There are 9 hidden switches. A switch that is on adds its own fixed numbers to the row, and there is some noise. The rows also spread widely along 13 directions, which tell nothing about the answers.
Some rows, each with its switches (1 for on, 0 for off) after it:
[  2  -4   7 -13   1 -11 -19  -2 -23   4  -2  -8  -8  -9  -5  -7 -14 -10
   9   0 -13   0  -4   1  -3  -1] | 0 0 1 1 1 0 0 0 0
[  9  -2   2  -2   2   2   5   6  -5 -11   2  -1   7   8   1  -9  -1  -5
   6   1  -4   3 -11   3   7   6] | 1 0 0 1 0 1 1 0 0
[-15  -7 -26 -16  21  -7  -4 -11 -27 -11   5  -1  15   9  11 -18 -10  15
  16   0  21  -8 -15 -13  17  -8] | 0 0 0 0 1 0 0 1 0
[  3   3   5 -21   3   3  19  25  -8 -35  11 -18   2   6  10 -32  -6  14
 -23 -16 -25  15  26  -2 -27 -15] | 0 0 0 1 0 1 1 1 0
[  1  -3  -2 -13   8  -6   8   5  -6  -3  -1 -18   2  -5  -1  -5  -9  11
 -33   0   0   3   2   3   4  -1] | 1 0 1 1 0 0 0 1 0
[ -4  -8  12  -1 -13   6 -11 -12 -12  16 -13 -14 -12 -18   6   1 -17  -9
  -2  -1  -1   3  14   7  -1  -2] | 1 0 0 1 1 0 1 0 0
[ -2   4   7  -1   6  -1   3   6  -3   6   4  -9   2  -2  -3  -2  -5   1
 -16  13   9  -2   1   6  12   6] | 0 0 0 1 0 0 1 0 0
[-13  -2  -1  -8   6  -3  -4  -9  -6   4   0  -5   4  10  -6   0 -10  -4
  13   1  -6   0  -5  -1   6  -9] | 0 0 0 1 1 0 0 0 0
[ -9   6 -12  -7  26   6   0  11 -18 -17   8   5  -6 -12  15 -10 -19  10
  19  13  -5  -9 -12 -21   9 -13] | 1 0 0 0 1 0 1 0 1
[ -3 -14  -6  11   7   6  10   7   6  11   9   8  -2 -11  13  14 -16  13
   1   2  13  -4   4  -1  11   6] | 0 0 0 0 1 1 1 0 0
[ -1  -2   4 -18 -13   6  14   2 -12  -1   9  -7  14  18   5  -9   0 -22
  -3  10  14  -3   4  -2   5  -2] | 1 0 0 0 0 0 1 0 0
[  1  -6 -10 -10   3  -6  -1  -4  -4   2   4  -6   1   2 -13   0 -14  -2
 -15   7  -9  -3  -6  -3   3  -1] | 0 0 0 1 0 0 0 1 1
[ 18  -9  -5  -7  11 -12   0  15   9   0   3  -2  -6   6   3   6   2   4
  -3  -7 -18   0 -14   3  -1   4] | 0 0 0 0 1 0 0 0 0
[ -6 -14 -10 -14   5  -7   5  -2  12  16 -16 -23  -5   8   5   7 -10  -6
 -15  -8   0  -7  -3   6   4  -5] | 0 1 0 0 0 0 1 0 0
[  3  -6   3   2   1   7  -4  -3  -7  -3  -8 -15  -7 -12  10  -7  -9   6
  -8   1  -4   6  -8   3   5   7] | 0 1 1 1 1 0 1 0 1
[  7 -12  -2  -5   0 -12   0 -17  -4  -3   7 -17   9  13  -8   3   5   8
  -4 -11  -8  23  -8   9   2   4] | 1 1 0 1 1 1 0 0 0
[  0  -9 -13  -8   5  -2 -12   4 -17  -4  -2   2 -14 -16   1  -6 -16 -10
  -1   7  -3  -5 -13  -9  10   8] | 0 0 0 1 0 1 1 0 0
[ -4   1   7  -4  -2   4  -2  -3  -8  10  -3 -13  -2  -2   1  -5 -12  -3
  -9   4   5  -1   9   3   3  -3] | 0 0 0 0 1 0 1 1 0
[ 21   4  14  -1   9  -2  -5  -5  -4  -1 -10 -21   4   4   0  -5   6  -3
  -3  -3 -12   7 -16  10   1   3] | 1 0 1 1 1 0 0 1 0
[-26  -2 -10 -23  -5   9   2  -1 -34 -14   5 -14  -3  -2  12 -20 -13 -11
  -3   9  13   4   2 -13   9  -5] | 0 0 1 1 0 0 1 0 1
[ 22   3  -3 -24  16  -1   2 -13 -20 -13   3 -20  15  15   6 -15   1 -25
   9   7  -7  -5 -25 -14   2  -8] | 1 1 0 1 1 1 0 1 1
[ 0 -3 -1 -5  9 -3 -3  3 -7  1  1 -9 -8 -9  3  0 -8 -2 -4  4 -5  0 -5 -4
  0  0] | 0 0 1 0 0 0 1 0 0
[  8   0   7 -24   4  -7   7  -8  -9   6   6 -26  15  21   5  -6   2 -17
  -2   0   2  -1   1   1  -5 -11] | 0 1 0 0 1 0 0 0 1
[  2  -7  -4  -6   3   2   5 -12  -5  12   5  -7   7   6   5  12   1 -17
   3   6  15  -1 -12  -4  17   2] | 1 0 0 0 1 1 0 0 0
[ -6 -18 -13 -21   7 -22   1  -8 -11   6  17  -9  11  21  -3   3 -12   5
  18  -9  -8   4   1   0  -8 -14] | 0 0 0 0 1 0 1 0 0
[  2  -3  10  -1  17  -8  -1 -13   3   9   0 -13  13   5  -1   1 -12  13
  15 -11 -15   1   9   6 -15 -18] | 0 0 0 1 1 0 0 0 0
[ 14 -11   3   4  -2  16  13  -5   7  14  -9 -17   4   5  30   5   4 -11
  -2  -3  22  -7  -3   7  11   9] | 0 1 0 0 1 0 1 1 1
[ -1 -12  -6  -1  -3  -5   0 -11   3  18   8 -17  -9   3  -6  25   2 -10
  -9   6   0  12 -11   5   9   9] | 0 0 1 0 0 0 1 0 1

New rows. What belongs after each?
[ -8  -8 -16  -7   4  -2   6  -1  -2   3   4  -7   0   2   2   8  -5   8
 -16   4  11   3 -11  -1  20   3] | 1 0 0 0 1 0 0 0 1
[-21   6   5 -19  15  -2   0  10 -29  -4   1 -13   6  -6  13 -24 -23  11
   2   5  18  -9  10  -4   5 -15] | 0 0 1 0 1 0 1 0 0
[-28  -7  -1 -20 -10  -3   0  -2 -19   8  -7 -24   3  22  13 -11  -2  -6
   9 -12  24   7  10  14  14  -6] | 0 0 0 0 1 0 1 0 0
[ 10 -20  -6  -2  -1   2   6   1   6  11  -6   1   5   0  14   4  -9  -1
  -4  -5   6 -10  -5   3   4   6] | 0 0 0 1 1 0 0 0 0
[ -3   4   4  -7  11   0   6  -4  -6  -5   8  -6  16  10   2 -11  -3   6
   4   1   1   0   1  -3  -3 -11] | 0 0 0 0 1 0 0 0 0
[  9   3   8 -18  12  -9   1  15 -14   1   0 -14   5   2   6 -11   0 -12
 -10   6   8 -10  -9   4   9   5] | 0 0 1 1 0 0 0 0 0
[  5  -1  -6  -3  -2   3  -5  -5   2  16  -3  -4  -8  -3  -9  13  -1 -29
 -19  23  10 -11 -23  -5  23  14] | 0 0 0 0 0 0 0 0 1
[  8  16  16   1  12   9  -3   4 -15 -15  -1 -19   2 -19   9 -23   0  13
 -24   8   4   8   1   0  -1   2] | 0 0 1 0 1 0 0 0 1
[-15   3   3   2   3  14   6 -21  -8   5   3  -9   9  -6   3   3  -9  -2
  -2   7  14   5   8  -9   8 -11] | 1 0 0 0 1 1 0 0 0
[  9  -8  -7 -13  14  -7   8  -6  -3  -3  -2 -17  14  10   5  -6  -2   2
  -7  -1  -1  -2 -10   1   0  -6] | 1 0 0 1 0 0 1 0 0
[ -6   5  11 -15  13   2   4   8  -9   3  -8 -21  -2   1  20  -8 -10  -3
   8  -3   3  -7   8   2   2 -14] | 1 1 0 0 1 0 1 0 0
[ 28 -17   3 -11   6 -25  -3  -4   6  10 -11 -16  10  11 -14   2 -11   4
  -9 -14 -23  -3 -13  17 -11   3] | 1 1 1 1 0 0 0 1 0
[ 10   1   5   0  -7   8  -1 -11 -13  -8   6   9  19  11  -3 -15   1  -9
  11  11   5  -1 -12  -5   5   3] | 1 0 0 0 1 0 0 0 0
[  7  -9   6  12 -12   6  10   3   3  -5  16   5   4   1  -1   2   2  12
  -7   0  -3  16   6   7  -5  14] | 0 0 1 0 0 0 1 0 0
[ -2  -1  -4  -9  16  -1   8  -1   2  -2   7 -10   3  -1   3   0  -9   4
 -10   2  -4   0   0 -10   0  -9] | 0 1 0 0 1 1 0 0 0
[ -7  -4   4 -14   6 -12   3  -5   0  10   4 -18   6  10 -16   5 -14  -4
  -7   2 -15   3   1   4  -6 -11] | 0 0 1 1 0 0 1 0 0
[ -7   2   3  -5  10  -2   1  -2  -6   2   5 -15  -2   0   2   5   1   6
  -6   2   1  10  -1   3  12  -3] | 1 0 0 1 1 0 0 0 0
[ -8   9  18   3   4   1  -6   9  -6   6   8  -8 -17  -6   1  10   2  -2
   9   1  -8  13   5   6   5   2] | 0 0 1 0 1 0 0 0 0
[ -8  -1   8   0  -9  11   1 -16 -14   3  -6 -11  12  -2   4 -14  -8  -2
  -9   1  17   0  16   6   0  -1] | 0 0 0 1 0 0 0 1 0
[ -6  -9  -6   3  16  -1   6   8  14  13   3  -9 -16  -3  11  23  -9  13
   3  -7  -8   2   3   2   5  -5] | 0 0 0 0 1 0 1 1 0
[ -5  -1  -2 -11  10 -13 -13   5 -18  20  13 -12 -23 -14  -6  18  -8 -16
  -7  18   3  -2  -3   0  19   8] | 0 0 0 1 0 0 1 1 0
[  7   1   4 -11  20  -1   2  -5  -6   6   3 -17   1  -9   8   2  -7 -11
  -6   5  -4  -5  -1  -9  -2 -10] | 0 0 0 1 1 1 0 0 0
[ -2  -5   7  -3  -6   3   8  -1 -12  12   6  -8  10  -1   8  -1 -14  -2
  -4   5  23  -1   9   7  12   3] | 1 0 0 0 1 1 1 0 1
[  3  -9   2   2   2  -6 -11 -22  -3  19 -10 -21  -4  -6  -2  10 -11   2
   1  -3  -4   7  -3   9   0  -4] | 1 0 0 0 1 0 1 0 1
[  7   7   3   9  12   7  -5 -21 -18  -6  17  -7   0 -18   5   5   8  -1
   4  16   4  13  -6  -9   7   4] | 1 0 0 1 0 0 0 0 1
[  0  11  12   0  11   6   0  13  -8   2   2  -9 -10  -6   4   0 -10  -7
   7  10  -5  -5  -2   0   4  -2] | 0 0 1 0 0 0 1 1 1
[ -8  -2   4 -17   5  -9   7  17  -6   1   7  -4   3   8  -8  -7 -25  -2
  -2   2  -8  -7  10   2  -1  -8] | 0 1 0 1 0 1 1 0 0
[ -9  -5  -3 -15   0   6  10   0 -11  -6  -5 -16   7   5  10 -10  -7  -7
 -10   2   8  -1  -3  -2   6  -4] | 1 0 1 1 0 0 1 0 0
[  9 -13   8  -3  -2  -6   9 -16 -10   9  22 -10  15 -10   2   7 -16  14
  -7  -2  -4  11  22   1 -21 -10] | 1 0 1 0 1 0 0 0 1
[  4   5   3  -1   9   2   4  12  -8 -22 -15   7  31  16  -5 -43 -16  15
   8   0  10 -15 -19   6   7   3] | 0 0 1 0 0 1 1 0 0
[  4 -11 -18 -11  12   2  11  -7  -9 -21  17   3   9  -7  12  -9  -7  18
  -9   0  -8   6   0 -21 -11 -11] | 1 0 0 0 1 0 0 0 0
[  1  -3   6 -14  -1 -13 -16   3 -23   1  -1  -7  -8  -4  -3 -15 -20  -2
  14  -5 -13  -3  13   4 -12  -5] | 0 1 0 0 0 0 1 1 0
[ 17 -16  -3 -11   8 -16   1   5 -14   4  20  -1  10  -6   4  -5 -13  12
  -7   3  -1  -2   3   2  -6   4] | 0 0 0 1 1 0 1 0 0
[-10  16  18   3  -2  15   2  15 -10 -11   5  -5 -15  -9  14  -6   6   4
  -1   3   1  14  13   2  10   3] | 1 1 0 0 1 0 0 0 0
[  0  -7 -13 -14  16  -4  10   2  -2  -2   8 -11   5  12   5   4  -9  -2
   6   2  -3  -1 -16  -8   9  -9] | 1 0 0 0 1 1 1 0 1
[  1 -13  -6  -8  -6 -12 -14   1  -8  18 -15 -16 -14  -3  -4   3 -10 -11
 -10  -7   8  -2  -5  14  14  13] | 0 0 0 0 0 1 1 1 0
[ -1 -16 -12 -11   3   2  13  -1   4   7   7  -7   3  10   7   9 -10  -6
  -5   2  -2  -4  -3  -5   4  -4] | 0 0 0 1 1 0 1 1 0
[ -2  -3   2   3   0  -2   7  17  -3  -3   2   3   9   6   3 -15  -7  16
  -5  -1  20  -2   1  15  16  16] | 0 1 0 0 0 1 1 0 0
[  3 -11  -6   1   4   7   1   9  -6 -16 -13  -3  -8  -6  21 -10  -4   8
  15 -17  -4   5  -9   2   1   5] | 1 0 1 0 0 1 1 0 0
[  8 -14  -1 -17   3 -25   7  24   5   9  16  -6  -2  15  -5   9  -7   7
  -4 -10 -16   3   9  13  -8   0] | 0 0 0 0 0 0 1 0 0
[ 16 -12  -3  -4  19  -5  15   7  19   1  -5 -13  13   8  10  -2  -7  17
 -14  -8 -10  -6  -7   5  -6  -5] | 0 0 0 1 1 0 1 0 0
[  0  -7   4  -7 -14  -4  -6 -12  -7   4  -6 -14  -1   4  -8  -1   0  -9
  -9  -6  -7  13   3  10   0   3] | 1 0 0 1 0 0 0 0 0
[ -5  -4  -3 -16 -15   6  10   9  -8 -13   5  -2   3   3  -6 -20 -19  -6
 -28  12  -5  -2   6  -6  -2   1] | 0 1 0 1 0 0 1 0 1
[-11  10   6  11  23   0 -10  -5   1   8   2  -3 -12 -19 -13  10 -20   7
   8   9 -14  -1   2  -6   1 -10] | 0 0 0 0 0 1 1 0 0
[ -3  -9   9   4   0  -7  -4   1   3  20  -7   1  -3 -16  -9  10 -28  12
  -6  -1  -6  -5   8   9   0  -2] | 1 0 1 0 1 0 0 0 0
[ -1  -5 -10   5   2   4   9 -11   1  -6  10   0  12  -3  -7  -2  -6  16
 -23  12   7   7  -4  -5   7   4] | 1 0 0 0 0 0 1 0 0
[ -1  -7  -2  -7  -7 -10  -6   4 -13   1  16  -8  -8   8  -5   2   2   5
  -4  -1  -4  18   2   9   7   9] | 0 0 0 0 1 0 1 1 0
[ 22  -6   9  -3  21 -20   0  23   9  25 -11  -8   0  -7   5   8 -14   7
  -7  -1   5 -23  -5  18   9   6] | 1 0 0 0 0 0 1 0 0
[ -7 -11 -20  -4  17  -1   5  -8 -15 -10  18  13  13  -5  12  -6 -17  17
  20   2   5  -7   1 -17  -4 -10] | 0 0 0 0 0 0 0 0 1
[ -7  -2   1 -13   7  -4   1  -1 -15  -7 -10 -12  17   6   7 -25 -11   8
  -1  -8  11  -6   2   3  -3  -8] | 0 0 1 0 0 0 0 0 0
[  9 -12  -6  -7  -1  -9   4   5  -7   2   8 -10   2   5  -2   0 -12   7
  -9  -3  -2   6  -2   7   4   4] | 1 0 0 0 1 1 1 1 1
[  2 -10 -18 -16  -9   5   1   9 -10 -14   7   9 -11  -3   0  -9 -16 -17
  -9  14 -13  -7 -11 -19   0   4] | 0 1 0 0 0 0 1 0 1
[ 21  -3  19 -11  -9  -3   4  22 -11   5   9  10   5   1   4 -11 -17 -14
   7   9  -4 -15   7   4  -5   4] | 1 1 0 0 1 0 1 0 0
[-12  -7   2  -2 -10   2   3  -8  -3  14   1 -19  -6 -13  -4   3 -18   3
 -36   9   9   6  17   6   5   4] | 0 1 0 1 0 0 1 0 1
[  8  -5   4   0  11  -9  -5   5  -7  -5  -2 -11   1 -11   1 -14 -15  21
 -10  -5  -3   5  -4   6  -1   5] | 0 1 1 0 1 1 1 0 0
[-24   6   5 -17  -6  -2  11  -7 -15  -4  20  -9  20  22 -21  -9  -9  -6
  -7   8   5  10  14  -1   3 -12] | 0 0 0 1 0 1 0 0 0
[  4   5  15 -11  -4  11   8  -1  -2  -1 -22 -17  22  21  11 -26  -1 -16
   4 -10  12  -9   0   8   0  -8] | 0 0 0 0 1 1 0 0 0
[  2   5  14 -18  -8  13  12  18 -19  -3  11  -4  -5 -12  21 -11  -5 -26
 -15  14  14 -10  16 -12   0   3] | 0 1 1 0 0 0 0 0 0
[ -6 -12  -8 -18 -10  -1   6   6 -13  -6  19  -2  -9   7   3   2 -10 -15
   7   3 -15   6   5  -8  -5  -2] | 0 1 0 1 0 0 1 0 1
[ -6  -9  -3 -15  -8  -1  -6  -8 -20   4   7 -15 -10  -8   5  -3  -9 -14
  -9   1   2  10   8  -6   0  -2] | 0 0 0 0 1 1 1 0 0
[ -1 -10  -6  -8  14  -3  12  15   6   2   2 -12  -6 -11  10   3 -15   9
 -22  -3  -4  -3   8  -2  -1  -4] | 0 0 0 1 0 1 1 0 0
[  3   2  -1 -18  16 -11   3  -4  -9   2   9 -20   8  12   3   2   6  -1
  -1   0   0   5  -6  -2   4 -10] | 1 0 0 0 1 0 0 0 0
[  4  -7  -9 -19  12 -11   4  22  -7  -1   4  -3  -9   1   6  -2 -17   3
  -5   3  -7 -10  -7  -4   9  -1] | 1 1 0 0 1 0 1 1 0
[-10   1  -2 -14   0   3   1   5 -11  -1   4  -2   1   5   2  -7  -6 -10
  -4   9   6  -4  -2  -8  10  -4] | 0 0 0 0 1 0 0 0 0
[ 10   6  12   3  10  -2  -7   2  -3  -4 -12 -19  -7  -8   8  -5   3   7
   4 -11 -13   9   1  13  -4  -1] | 1 0 0 1 0 0 0 0 1
[ -2   3   5  11   5  12  11 -13  10  -8   0  -9   9  12   3   6  14   6
   8  -4  -3  15 -10   3   3  -1] | 1 0 1 0 0 0 0 0 0
[ 12  -8  -3 -13   5 -11  -4  -1  -8  -1   6  -3   5   4  -5  -4  -7  -3
   0   0 -13   0 -13  -4  -5   0] | 0 0 1 0 1 0 0 0 0
[-25   9   6  -4  -5  15  -6   1  -2   2  -4  -8 -27 -16  -7   5 -17 -14
 -11   6 -16   8  12 -12   2 -12] | 0 0 0 0 1 1 0 0 0
[ 24 -16  -5  -9  -3  -2   8 -11  -3  -1   6 -15  11   2   8  -4   5  -7
 -20   0   0   6  -7  -3 -11   7] | 0 0 1 0 0 0 1 0 0
[  9 -22  -6 -11 -11 -12  14  31   0  -8  18   6   0  13   6  -2  -5   9
  -4 -15  -8   9   9  12  -4  13] | 0 0 0 1 0 1 1 0 0
[ -2  -7 -13 -13   7  -7   0   6   0  -4  -6  -5  -1   8   1  -5  -2   0
  -6  -4  -2  -4 -11  -1   6   0] | 0 0 0 0 0 0 0 0 0
[ -9  -5   5  -9   3  -4  -1   5 -15  13   4  -9   2   6  14  -2  -6  -1
  14  -1  20  -3   7   8  11   0] | 0 0 0 0 1 0 1 0 0
[  5  -4   9  -7   2   1   3   8  -7  -1 -16 -15   8   5  17 -18  -1  -1
   4 -17  11  -4   7  15   0   2] | 0 0 0 1 0 1 0 0 0
[ -6   2   8  -8   5  -3   5   2  -1   9  -1 -17  12  23   1  -1   1  -3
   6  -2   8   1  -5  14  13  -1] | 0 0 0 1 1 0 0 0 1
[ 11   7  11   5  23   4  -2 -21 -17  -4  14 -30   5 -12  16   3  15   3
   3   2   6  21  -7  -2   3   1] | 0 0 1 1 1 1 0 0 1
[-10  -1   3 -17   9  -6  11   9  -2  10  -1 -18   7  15   2   4  -8  -5
   1   0   7  -5  -2   6   9  -9] | 1 0 1 0 0 0 1 0 0
[ -7  11  14   7  21   3  -9  -3 -16  12  16 -10 -20 -29  14  15  -6   6
   8  10   6   4  17  -5   7  -3] | 0 1 0 0 1 0 0 1 0
